There are 3 ways to turn a row about zero (a turn may also mirror it). The second row of each pair is the first, turned, with some noise. The first 30 pairs use one turn. New pairs use 3 turns, one after the other, and a turn may come again.
Some pairs, each with its turns in order after it:
[  1   6   5 -31 -24 -28 -26  17  10]
[-34  30 -19   4  10   1 -13  14  22] -> L

[  7   9 -41 -16 -26  43 -32  29  14]
[ 31  -4   4 -34  15 -18  31  -2 -58] -> Z

[  2 -44 -25 -18  -7 -15  11   1  -5]
[  3 -25  14  22  14  -8 -23  17  32] -> L

[-41   3 -11  18   4   3 -17 -41 -11]
[-24  15 -42 -16   5  -9 -13 -15  36] -> Y

[-31  -2 -35  17 -28 -24  34 -34 -25]
[ -2  -7  44  52  16 -22   5  19 -28] -> L

[ 34 -34 -28 -16  11 -17  23 -11  12]
[-11 -25  45  -1  -6 -24 -15 -28 -11] -> Y

[ 40  26 -27 -42 -38  21  43 -11  20]
[ -9  24   0  28  53 -50  46  -4 -13] -> Z

[ -3  16  -3  25  20 -33 -36 -14  32]
[-17   4  -9  54 -13 -11  -6   0  35] -> Y

[-12 -14  -3   7  42  38 -21  10   4]
[ 23   5   6 -24 -18  43  13 -23 -10] -> Z

[ 42  22  17  34  45 -17  10   4 -37]
[ 27  13  14  30   0   6  54 -49   5] -> Y

[-29 -31   4   5 -43  41  35  13   6]
[-48 -17  34   5 -17  -2  40   3 -34] -> Z

[-46  35  15  20  20  30  41  19 -34]
[  5  10  -7  40 -59  28  39  34  -6] -> Z

[ 37  41   1  21 -44  29   4  10  23]
[ 11  27  11  30   2 -49  -1 -15 -47] -> Z

[ 38 -15 -44  -8  19  44 -10  20 -41]
[ 36 -13 -26 -32 -15 -22  50 -37   2] -> Z

[-10  -3 -35  23 -11  18   4  25 -17]
[  7  -9  10 -16  45  17  -2   3  16] -> Y

[ 30   6 -38  32  19  45 -43  20 -44]
[  4 -17  11   8 -48  -4  63 -45  40] -> L

[ 37  20 -40  -3  -7  17   1 -46 -35]
[ 27 -10  -7  32   9 -28  64  12  10] -> L

[ 29 -42  35  32 -25  26 -32 -41 -15]
[ 17 -17  -8 -29 -38 -80   0  -2   6] -> L

[-35 -29 -20 -42  14  43   5  -2  35]
[-10   2  23 -28  34  48  49  -5 -21] -> Z

[-45  19 -26 -46 -12  33  12 -24   7]
[ 18 -10 -22 -57 -17 -21 -31  27  23] -> Y

[ 14  12  42  23  12 -14  30   5  10]
[ -5   4   9  55 -12   8 -21 -15  13] -> Z

[-35  29  -7 -22   5   8   4 -16   7]
[ 16  -6 -26 -22 -23  -5 -13  12  27] -> Y

[-11   3 -38 -40 -27 -17 -30 -12  29]
[  3   4   5 -38  57 -10  -8  30 -13] -> Z

[ 40  39   0  32 -22  30  10 -17 -36]
[ 40  25  -9  23 -23 -31  44 -25 -16] -> L

[-10  12 -23  -6 -22  -5 -41 -29 -15]
[-32  10   8   5  -5 -27  36  25  10] -> L

[ 29 -38 -39  -8  27  12 -38 -30  12]
[-10 -54   1 -23  18 -19  31   3  47] -> L

[-20  12  16  24  14  29   6  -2 -11]
[ 15  -5  13 -17 -31   9   8  -8 -29] -> L

[ 14  39  23   8  36 -20   6 -19 -36]
[ 19  16 -14   8 -30  -1  52 -35  17] -> Y

[  2 -14 -22  -6 -23  26 -27 -16 -45]
[-23  26   3 -42  36 -21  17   7   6] -> Y

[ 29 -44   2  39 -31  27 -23 -34  -2]
[-34  18 -11   9  53 -35  -6 -18 -37] -> Y

New pairs, each followed by its turns in order:
[23 32 24 46 22 -3  6 26 -4]
[ -9 -11   4   0  47   6  -1  32  47] -> L Y Z

[ -2  25 -24  37 -36 -22  13  26  39]
[ 36 -11 -55 -25  31  16   9 -22  -7] -> Z Y Y

[ 21 -23  13   3  21  20  11 -29 -41]
[  4  14   9  28  43 -20 -21  28   6] -> Y Y L

[  0   6 -12  45 -23  44  12  27  41]
[-32 -22  -9 -20   4 -34 -52 -25 -24] -> Y L Y

[ 35 -33  31  -1 -20 -10 -26 -17  -3]
[-22   4 -21  19  -1  37 -39  10 -14] -> L Y Y

[ 46  13  45  19 -32 -24  45  27 -21]
[ 28 -42 -36  15  -1   5  29  66  -4] -> Y Y L

[ 17  18 -29 -34   7 -19 -44  46 -18]
[-23  28  51  32  27 -22 -20   8  28] -> L Y Y

[  8  40  26  35 -11  18 -38  22  -4]
[-38 -30  37  -3 -17  -1  22  24  31] -> Z Z Y

[ 19  30  40  -4 -38 -20 -17   0 -29]
[ 19  -3 -12  24 -18  18 -63   6   6] -> Z Y Y

[ 17  12  -3 -16 -18  10   5   4  -3]
[ -3  -7  12  20  10   0   0 -17 -16] -> L Y Y

[-42  -2 -33  29 -10  35  -5  21 -31]
[ 10 -14  30  57 -28   8  26   2  20] -> L Y L

[  1 -15   9  45   7 -32  19   6  11]
[ 23   0   4 -16 -47  -4   2  31  -1] -> Z Y Z

[ 19   2 -22  44  24  22 -39   8  -6]
[-17  15 -25 -21  -9   3  46  -3  40] -> Y L Z

[ -9   3  30 -13  -6  28  36 -39 -44]
[ 37  35 -33   5 -17  28  39 -16 -17] -> Z L Y

[-45  18   3   7  36 -39 -22   4  28]
[-35 -37  -4  11 -19 -13  12 -10 -56] -> L L Z

[ 19 -26 -14  15  25 -28 -45 -23  -9]
[-35  -7  21 -38 -17 -17   4  41   6] -> L Y L

[27 25 -2 20 -7 25 11 -8 36]
[-15  -4 -18 -21  36 -35 -12   4  14] -> Y Z L

[ 46  18 -22  -2  26 -29 -13 -44  28]
[ 58  49 -18  -5   2  -5 -22 -35  -1] -> Z Z Z

[ 46 -23 -44 -31  27  40 -28  -6  46]
[-27 -15 -39 -36 -10 -32 -73 -26 -20] -> L Y Z

[ 25  -2  -2  41  13  37 -22 -35  -1]
[ 58   3  -7   3  -7   7 -10  47   7] -> Z Z Z

[-23  43   6 -27 -37   2  -7  -7  -7]
[  0  12  15  31  13  25  24 -41 -21] -> Z Y Z

[ 30  22 -42 -33 -32  19  31  -5  14]
[ -4  14  14  11 -24 -44 -25 -53  26] -> L Y Z

[-12 -42  35  -1 -42 -43  43  46 -17]
[-73 -26 -10 -22  10  43   5 -11 -48] -> Z Z Z

[ -1 -28 -19   2 -41  26  28  -3  30]
[-12 -14  21  20  21  17  44  27  25] -> L L L

[-38  -6  39  33  27  30  13 -11  -8]
[ -5 -32  30  40 -46   1  -8  -9  10] -> Y Y Y

[ 30   4  33  -9 -27 -38  -6 -46  15]
[ 35  38  27  11   8 -16  17  53 -13] -> Z Z Y

[ -6 -31 -25 -37  15  -2   8  21  21]
[ 43 -11  22 -28  14 -11   8  15 -24] -> Z Z L

[-12 -46 -22  43  24  26 -38 -35  31]
[  8  33 -17 -15   5  12 -83 -14  26] -> L Z Y

[-15 -20  -9 -13 -29  10  42  37  22]
[ -2  -4 -14  12 -14 -27  63   5   6] -> L Z L

[  8 -26 -23 -38  -6 -15   3   5 -38]
[ 22  14   9   7 -25  11 -38 -24 -29] -> Z Z Y

[-14 -36 -23 -40  22   1 -44 -33  41]
[-12   7 -36 -23 -10  -4 -28 -22 -75] -> L Y Z

